There are 6 hidden switches. A switch that is on adds its own fixed numbers to the row, and there is some noise. The rows also spread widely along 3 directions, which tell nothing about the answers.
Known rows, each followed by its switches (1 for on, 0 for off):
[-30 -12  -8 -52 -16   6  -8  14 -17  11  16  -9  -6  21 -40 -23   5  24
  19  12  -4   8  20  11 -24 -33  -5  10  40  13  11  15 -25]
1 0 0 0 1 1
[-30  -2   4  -2 -18 -12  21  -5  20   3  -6   9  33 -17 -27 -12 -22  -9
  36   5 -13  24   6  -7 -48 -13  -6 -26  12   0 -34  16  29]
1 0 1 0 1 1
[-11   6 -15 -32 -34  -6   9  20 -14   6   0  -7   8   2 -27  -4 -15 -23
  17  24 -10  13   9   0 -46 -16  -3   8  18  15   1  23   3]
0 0 0 0 1 0
[-43   6 -26 -30 -30 -15  20 -13  -3   4 -13  15  12  20 -23 -32 -12 -29
  20  14 -28  13  -8  14 -44  -5  -7   3  20  35  13  20 -30]
1 1 0 0 0 1
[-14  -8   1 -25 -15  -3  -5   6   0   2  23 -15  11 -21 -44   3   6  38
   6   2  -8  17  10   0 -11 -41   1  -8  14  -1 -17   2   9]
1 0 0 1 1 0
[-24   2 -14 -29 -38  -1  16  28  -6  20   4 -15   7   9 -23 -10  -9 -19
  21  27  -8  12  17 -12 -52 -32 -12   6  30  10   2  28   3]
0 0 1 0 1 1
[-15 -13 -12 -15 -18  -2  22 -11  -5   9  24   0  11  -9 -12 -13   3  13
   4  -3 -14  14   8   5 -27 -16  -4 -15  13   2  -3   1 -12]
0 1 0 1 0 1
[-20  10 -22 -62 -43   4   1  40 -33  18   9 -22 -16  11 -33  -9   8 -10
  -3  29  -7   7  17   1 -39 -41  -8  26  33  21  21  29 -11]
0 0 0 0 1 1
[ -6 -20   1 -13   5   3  -1  -3  -7   8  18   5   4  13  -7  -3  -5   5
  12  10  -6   5  11   2 -10  -9   3 -13  16  -3  -4  -3  -6]
0 0 0 0 0 0
[  4  -4   5 -23  -7   4 -10  16 -20  12  15 -16 -12  -5 -13   9  14   3
 -14  15  -6   1   8  -2  -5 -29  -1   4  17  -3   3   5  -5]
0 0 0 0 0 0
[-18 -14   6  14  -8  -7  22 -20  21 -14  -2  22  40 -35 -26  -8 -17   4
  42 -13 -13  30   5  -3 -35   0   7 -40  -3 -13 -44   6  33]
1 0 0 0 1 1
[ -8 -12  11 -13  -2   5   6   7   0  22  21 -10   6  -1  -3  -1   1   1
  11   9   3   9  16  -7 -22 -23  -9 -11  22 -13  -5   1   3]
0 0 1 0 0 1
[-18 -18   6  -6  -5   3   7   2   9  19  11  -2  11   5  -7  -6 -10  -6
  24  14  -3   8  11 -11 -26 -18 -12 -17  24  -9 -10   6  -1]
0 0 1 0 0 1
[-17  -9 -11 -28 -27  -7  19   4  -4   4  25  -6  15 -11 -26 -13  -2   6
   6   6 -15  13  14   0 -33 -22  -6 -13  16   6 -13   6   0]
0 1 0 1 1 0
[ -5  -9   1 -32 -15   9   1  27 -20   9  23 -19  -5 -17 -23   8  14  11
   3  10  -1  15  19  -4 -26 -39   3   1  20  -5  -6   6  15]
0 0 0 0 1 1

New rows. What belongs after each?
[-10  -8  -5 -20 -26   2  12  13 -10   3  10  -6  10 -15 -21   0  -1  -4
  16  11  -5  17  14  -5 -38 -21   2  -5  11  -1 -10  14  15]
0 0 0 0 1 1
[ 11 -10  25 -35   5  16 -15  34 -24  13  38 -28 -14 -29 -26  21  26  28
 -19   5   7   3  28  -7   9 -53   8  -4  12 -24 -18  -7  18]
0 0 0 0 1 0
[  4 -18   7   0   6   5   5 -10  -2   3  13   5  10   1  -4   0  -7  -2
  17   3  -5  15  11  -4 -10  -3   2 -19   7 -14 -18  -5   6]
0 0 0 0 0 0
[ -3  -7  18  -1   8  -5  15  -2   7  13  18  -4  14 -19  -7   2  -1  -8
  -1  -6 -12  10   7 -13 -12 -16  -7 -24   8 -16 -29  -2   3]
0 1 1 0 0 0
[-16  -9   2 -31 -10   0   0  22   0  18  19 -12   5  10 -18  -6  -8  -4
  16  20  -3   6  29  -5 -28 -25  -8  -5  37   2  -7  11   5]
0 0 1 0 1 0
[-19 -22   8 -42   2   8 -16   5 -12   9  25  -5  -3  21 -34 -12   2  29
  17   8  -3   5  27   8  -1 -30   0  -1  36  -1  -2   1 -18]
1 0 0 0 1 0
[-18  -8   6 -13 -13  -7   5   7  16   6  21  -6  28 -22 -33   0 -11  26
  14   2  -8  20  13  -9 -23 -32  -5 -23  16  -5 -30   6  17]
1 0 1 1 1 0
[-19 -20 -11 -38 -10   9   3  14 -13   8  19  -7  -1  16 -20 -19   4  11
  24  12  -6   7  29   2 -26 -27  -3  -1  37   2   1  11  -4]
0 0 0 0 1 1
[-17   0 -25 -11 -42  -6  19  -1  -4   7  -2   1  16  -1 -14  -8 -10 -10
  14  23 -20  15  -2  -1 -49 -12 -14  -6  12  19  17  16   0]
0 0 0 1 0 1
[-16  -3   0   8  -7 -12  12 -22  12  -9 -15  19  28  -6 -19  -5 -22 -20
  23   7 -18  20 -11   2 -24   7  -3 -20   0   7 -20  11   7]
1 0 0 0 0 0
[ -4 -24   7  -1   4   6  11  -9   1   6  12   8   8  -3  -6  -3  -1   7
  21   1  -4  11  11   2 -19  -9   1 -19  12 -10 -15  -2   4]
0 0 0 0 0 1
[ -8 -37  21   6  34   1  -7 -32  14  -3  21  17  17   3 -11  -4  -2  29
  27 -17  -4  12  13   5  14  -8   8 -29  13 -21 -27 -18  -4]
1 0 0 0 0 0
[-16 -20  -2 -33  -3   3  15   4  -9   7  24  -4   0   5 -16 -20   7  11
  18  -1  -8   6  25   7 -25 -24   4 -11  26  -1  -8  -1 -16]
0 1 0 0 1 1
[ -9 -12  -3 -27 -27   9   8  16  -9  11  32 -22   4 -25 -33   4  14  26
   5   5  -4  15  20  -6 -27 -41   0  -9  19  -1  -9   2  13]
0 0 0 1 1 1
[  1 -16   9  -8   3   6   3  -4  -3   3  13   4   8   6  -7  -1  -5   2
  13   8  -6   7   5   3 -14  -9  -4 -15  13 -10 -11  -2  -1]
0 0 0 0 0 0
[-18  -5  -1  -8 -17  -6  27   3  15  11  22  -2  31 -18 -17  -7 -12   3
  15  -1 -16  18  13 -15 -33 -23  -6 -29  16  -1 -34   5  18]
0 1 1 1 1 0
[ -2  -9  -4  -9 -14  -3   7  -2  -2   6  18  -3  10 -10 -17   7  -3   7
   3  12 -10  11   4  -2 -18 -16  -5  -9   8   2  -3  -3   6]
0 0 0 1 0 0
